The rows of a group lie close to one hidden flat surface of 12 dimensions, which passes through zero. Surfaces can cross.
Some rows, each with its group after it:
[  0  16   5  15 -30 -16  -2   0  11  13 -29  -2 -19   5   4  -2 -33]	(0)
[ -6   8 -15  -3 -28   1 -20 -36 -30  11  -2  25 -33  17 -16  23  27]	(3)
[-27 -28  -8   4   7 -11 -25  15  -1  31 -19  -8   3  -2  72 -10 -12]	(3)
[ -3  54   4  -8   3  30  19  35  -6  22  17 -14   9 -36 -21   5 -16]	(3)
[ 15  28  -1 -20  -6   9  -9  26 -25  17  11   2  22  19 -10  24 -30]	(3)
[ -1  -4   4 -13   5  50 -27  48  11 -60 -36   3 -20  -8 -35 -16   3]	(2)
[ 27 -10  -5 -25 -31  25  24 -29 -10   0  15  22   1  34  -9   0  37]	(1)
[  2  27   5  -1  34 -29 -17 -30  10 -22 -18  15   1  -1  30   0 -72]	(0)
[-22 -27 -23  16  25  -1   1  12  40   0  -5 -12  29 -20  11 -28   1]	(0)
[ 16   3  17   2 -12  29 -37  40  28 -14 -25  33  12  14  34 -45  16]	(0)
[ 16  13   7   9  16 -25 -46 -15  19  -3 -12 -31  65  16 -42   7  15]	(1)
[ -2  23  -9  -1 -35   1  43  44  30 -13  36 -14  11 -21  -5  -5 -18]	(2)
[  3   1 -36  -9  74 -18  10 -26 -21   8   2  19  26   0  27 -19  49]	(1)
[-38  22  -4 -30  19  -3  -1   7 -19 -22  12  25   9  27  -7  -5  -4]	(0)
[ 47  16 -14   3 -26 -34  23 -15   8 -13  36  39   6   1  54  -8  -2]	(4)
[ -7  -8 -37  16   9  41  -2  -2   0  20  22 -10  -6 -48 -24  18  17]	(4)
[ 50   9  33   3  10  34 -40  -5  10  -5 -63 -50   8 -15 -23  13 -35]	(3)
[ 61 -12   9   0   5 -20  35   8  22 -24  -9 -34  15  -5  -8  -9   3]	(1)
[ 19   7 -26   3   2  18 -33 -28 -12 -13 -11  40  -4   2 -20  10  25]	(1)
[ 31  13  28   8  -1  12  30 -14   9  -2  20  -4  -8  -7 -26   1 -21]	(0)
[-21   9  30   6  54 -14 -52  59 -14 -30 -14 -22   2 -30  22  -9  -4]	(3)
[ -7   8  13 -11 -42  42 -32  -2   4  -9  12 -10  16   6 -29  12  24]	(1)
[ -4  -4  14  24 -27  16 -11  17   7  25  41   8   3  -9 -61  19   3]	(4)
[-21 -18 -39   8  33 -11 -12  63   4   7 -29   2   8 -13  11 -26   2]	(2)
[-35 -42  -2  30  -1 -45   0   7 -26  39  36  20 -29  -2  23  17   8]	(2)
[ 19  21 -55   8  11 -13 -12   8  12   5   1  34  49  10 -21 -16  30]	(3)
[-10 -43  -8 -48 -26  40  34 -16   6 -34  -7 -40 -11  17 -15   9   3]	(3)
[ -6   6 -20  24  34 -33 -45  -2  -7  -7  -3  -4   3 -33  -9  28 -28]	(0)
[-16  12  20  10  25  -7   4 -14   7   2 -57  23 -33  19   4 -33 -44]	(0)
[  1 -20 -10   1  22 -23  42 -13  15  -2   0   0   4   3  -1 -11 -41]	(4)
[  1 -31   1  -8  18 -18 -39 -16 -26 -20 -23  -5  -3  30 -35  22  16]	(2)
[ -7  16 -22  -1  45  -3  -9  11 -23   4  15   0   6 -41  28   3   9]	(1)
[-29  -6  21 -27  23  51 -17  -1 -33   5  -8   5  -9  13  -1  -2  25]	(4)
[ 15  -1 -10   3  44 -12 -26   5  14  13 -19 -21  69  10 -22 -13  14]	(1)
[-28  -4  25   0 -14 -25 -17 -23  -8  35  11   8  11  34  33   4 -18]	(1)
[-13 -10  13  27 -45  -8 -34  15   4  10 -12 -15 -32  -2 -34  14  23]	(4)
[-12  33 -44   2 -20 -11 -15  32  36 -17 -28  17  29  12 -20 -36  10]	(2)
[ -7 -19  26   5 -33 -10  -2   6   8  14 -17 -21  -5  22   2   5 -35]	(1)
[  7  29  12  21 -21 -38 -36  13  12  27  -4  30  28  20  19  -6 -31]	(3)
[  5  -6  36  22   4 -25 -24 -24  -1   2  36  -6  20   3 -12  17  17]	(4)
[ 11   0 -21   6  12  11 -18 -71 -12 -17  -7 -24 -31 -38   4  39   6]	(0)
[-13   6  25  27 -43  10  17  13  31  -3 -10  14 -32   1 -35 -25   1]	(0)
[ -9  -4  13  36  19 -25 -36 -28  14  43 -21 -42  22 -29  14  17 -22]	(2)
[ 38   1 -53  -3 -47  10 -32  38  -9  25 -17  -8   9 -17  32  13  16]	(3)
[ -8  35   9  11  -3 -47  -4   2  10 -11 -42  -2 -14   4  -9  -2 -48]	(1)
[ -3  -1 -20 -44   0  16  -2 -18 -18 -21 -14 -28 -15 -10  44  26 -42]	(2)
[-27  -9  -9 -11  -4 -19  -2  12 -15  53  -8 -12  26  33  -5   7   0]	(2)
[-33  -6  29   6  -9 -41 -20  32 -27   0   7   9 -19  23 -25  30 -42]	(4)
[-18  27  22  -7  18 -24  20 -43 -23  11  -8  -6 -21   8  36 -11  15]	(4)
[ 12  47  18  14 -14  17 -12   0   8  10  -9 -19  -2 -33  14   4  10]	(4)
[ 39  36  11   4  -5   1  13  17  19  20 -15 -24  28 -13  -6   7 -56]	(0)
[-18  61  -5  11 -11 -16 -38 -26 -13  -7   3   1  -8 -29  -4  31  -4]	(4)
[ -3 -19   1 -22   3  27  23  -5 -16 -18  23 -23 -21 -11  -2  13  22]	(2)
[ 47 -13   7   3  70 -11  -6 -42 -31 -15   1  -2  -6 -18  28  12  18]	(2)
[-37  23  45 -38  31  14  -4  37 -34 -41  14  19  -5  20  13  -9 -14]	(3)
[ -1 -14   9 -22   8  17   4 -34 -21 -50 -16   1 -40  15 -41   7  20]	(2)
[-21  -6   2   4   3  -9  29   9  33  -3   3  16   2   1  23 -33 -22]	(0)
[ 49  26  48  -6   7   6  13  15  10 -16   2   3  24  18 -18   2 -59]	(3)
[-31   2  16   4 -40  25   1  -7  -8  29  -2  53 -29  38  -5 -21  17]	(2)
[ -1 -12  18 -10   6  -1  17  39 -22  20 -37 -20 -31   0  54 -21   2]	(4)
[ 24 -42  15  -1 -23  14  32  40  18 -20  25 -15  -1   0 -21 -14  24]	(1)
[-19 -12 -22  16 -17   4   8 -17  -5  -2  35   5 -30 -28 -22  20  32]	(4)
[-12 -32  12 -26  86  27  11  33 -11 -13 -15  -8  15  -6  44 -38  -1]	(0)
[ 21  18 -30 -30 -18  -7  15   8 -29  13   0  20   3  30  -2  28 -43]	(3)
[-37 -10   4 -11 -22 -10  10  -1 -28  10  21  -1 -19  25 -28  21  21]	(1)

New rows, each followed by its group:
[  5   7  14 -41 -21  20  -8   7 -20  -8  -3 -37  16  20   7  17  19]	(0)
[ 10 -39  -2  -8 -35  26  36 -35  41  16  23 -27  27   9   2   0  -6]	(2)
[-31 -61  17  35  22 -28  -1  28  25  24 -38 -14  -9   7 -22 -36   7]	(0)
[-34  24  -7  17  -8  37  -2   4  21  35  27 -11  17 -32 -12 -10  52]	(3)
[-15  39  14   4 -13 -20   1  25   1 -14 -24   1 -28  -4  -5  -1 -37]	(1)
[-28  -7   7 -23 -11  35   4  28 -11  -2 -12 -37 -19 -17   8   4   7]	(1)
[ 14 -40 -19  19 -17 -30  53 -11  38  10 -12  -7  -3  18 -17 -34  13]	(4)
[ -1 -35  15  22   2 -44  -4   1   5  32  39   1  40  32 -23  12  -8]	(1)
[-31 -16 -32 -16 -24  23  -9  -8  15 -24 -32  14 -10  19 -15 -14  16]	(2)
[  1 -22  12  -6 -17 -25  29   8 -11  -2 -32 -12 -36  24  -1   0 -35]	(1)
[-13  23  11  10  12  25  27 -35  67  11 -19 -27  35 -16   0 -32 -27]	(1)
[ -5  -4 -22  21  20   6 -39   3   7   7 -36   6  -9 -15 -24   9 -40]	(1)
[ 50 -18  24  -4  -8  -7  -1  -4  -3  -2  34 -13  34  11  15  13   0]	(0)
[  5 -13  10   7  50 -35 -14   7 -24   0  19  29  20  23 -27   8  -6]	(0)
[ 10  13 -23   1 -51  -9  15 -22   4 -27  20  43 -28   7  13   6  -6]	(4)
[  4 -20 -28  -6 -23  13   7  19  15 -15 -34   2 -25  -6   5 -11 -24]	(4)
[ -8  46 -14  10  10  20  -8 -14   2  11 -23  15 -11 -20 -21 -11  33]	(3)
[ -7 -13  13  29   6   5  23  -4 -11  80  -6   9  -5  14 -22 -17  25]	(4)
[ -5  28  -3  10  38 -23 -20 -22 -14 -47 -19 -15 -30 -39 -12  13  13]	(2)
[ 55 -49   6  -5   2   1  -1  27 -24 -30  28   5  -8   1  29  15  20]	(3)
[-30 -18 -33  -7 -35  33   0  24  39 -10   5 -18  22 -13  -6 -16  33]	(2)
[-19  -4  10   7 -33  -6  18 -63  19  23   2  -1   5  33 -20   1  16]	(2)
[  6 -30 -31   7  35   0  13 -54  -5  -9 -32  -6 -37 -17 -18   7  -2]	(1)
[ 34  18 -38   6   6   2  56 -13   9  11  -3  42   1   3   2 -31   0]	(3)
[-24 -33  12 -29 -23  56  18   8 -18   5  -3 -53 -48 -27  -1  26  -6]	(1)
[ 19  30 -29 -16   0   2  29   6 -20 -12  26  24  10  16 -71  11  31]	(1)
[  5  30   6  -6   3 -52 -15  47 -30  -2   7 -11  30  17 -22  18   2]	(1)
[  6 -45  12 -31  24  15   8  19 -22 -45  30 -23  -2   5 -21  15  21]	(3)
[ -7 -66   1 -14  29  32 -21 -13  -3 -17   3  27   9  33 -22   0  -1]	(4)
[  4 -24  29   8  50  29 -41 -16  10 -44 -33  -9  -7 -20  -5 -11  17]	(0)
[ 33  -5  53  17 -20  47  12   6   1  22  29 -19 -17 -29  13  10  11]	(3)
[ 20  21 -16 -15 -65  -1  34  31  -5  -3  11  -1 -25  -1   6  18 -34]	(3)
[  8  -6  16  -8  18  44 -16  10   6  16 -67  20   6  32 -13 -38 -18]	(2)
[  9   9  28 -38 -32  43  35  -7   0 -25  12 -44  -7  -4  14   6  13]	(0)
[-49 -37   7 -20  32 -24 -18 -17 -55 -36  24  17 -31  13  10  35   0]	(4)
[-20 -21  -4 -35  11  41  -1  18 -44 -19 -20 -19 -51 -17  37   5  31]	(3)
[-14   1 -25   9   0 -14  62 -24  16 -12  26  13 -24 -20   1 -20  33]	(2)
[  7 -57  15   0   0   9  15   4  23  22   1 -40  30  17 -10  -9  14]	(1)
[-27  22  12  -3 -13 -19 -25  -6 -14  45  11  18  31  49  -8  17 -38]	(1)
[ -8  15   1  -6 -38  22 -54   0  31 -25 -55  -8   3  -2  53 -18  -5]	(0)
[-20  -8   2 -15  30   4  32 -32   2  -3  -5  15   7  35 -35 -18   9]	(0)
[-37 -19  36   0  48  -9   5  14 -20  25  13 -21   1   1 -24  12 -29]	(4)
[ 50 -11  15   6 -33   6 -20   3  -3  -4   9  12  -3   0  29  15 -12]	(1)
[-17  22  23 -20  -8  31 -38  15  12 -48  -5  -4  25  10 -24  -4  15]	(0)
[-22  18   2  -6  -9  22  -1  17 -12 -17  13  24 -40 -33  58 -10  17]	(1)
[  1  10   3   0 -43  44  -7  -9   2  10 -29  42 -45  12   6  -6 -29]	(4)
[-39   8  15 -23   9  -1 -29  37  10 -39 -36 -20  10  12  25 -20 -22]	(3)
[-26  23   9  -9 -24  29 -14  54  -4  12   0  28  -6   9  29 -17 -25]	(1)
[ 14  18 -36 -27  -9  31  19 -17   8   3  17  24  38  18   7 -17  25]	(0)
[  5  18 -18  19  -2  -3   2 -36  -4  42  22  20  17   5 -35  14  17]	(3)
[ 24 -11  47  10   5  19 -59 -20 -20   8 -13 -18  -2   2 -16  33  12]	(3)
[ 22   6 -37   0 -22  -6  65  28  39  -2  20 -23  13 -31  -3 -21   5]	(4)
[ -4   4 -24   0  69 -26 -24  10 -12  21 -19   6  36   3  16 -14   3]	(1)
[-54 -18  -4  -5  12 -19 -21  25 -21   8  13   7   3   1  43  -2  13]	(3)
[  0 -23   3  -6   8  34  24  27   8 -27   4  18 -21  -1 -30 -28  42]	(2)
[-14 -16  15  -6   2 -25  18 -52   4   1  12 -18  24  35   1 -12  46]	(1)
[ 19  30 -14  14  -5   2  -7  55  45 -25   8   5  48 -18  -1 -38  24]	(3)
[ 82 -18   1  -2   3 -14  19  15   5  -6   6 -35  38  -1 -14  16 -11]	(1)
[-13  -2  11  15  28  -5  30  28   1  27 -12   5  -7   3 -28 -32  17]	(2)
[ 11  11  10  10 -26  10  -5  -6  17 -24  28  45   8  20  -4 -10  10]	(0)
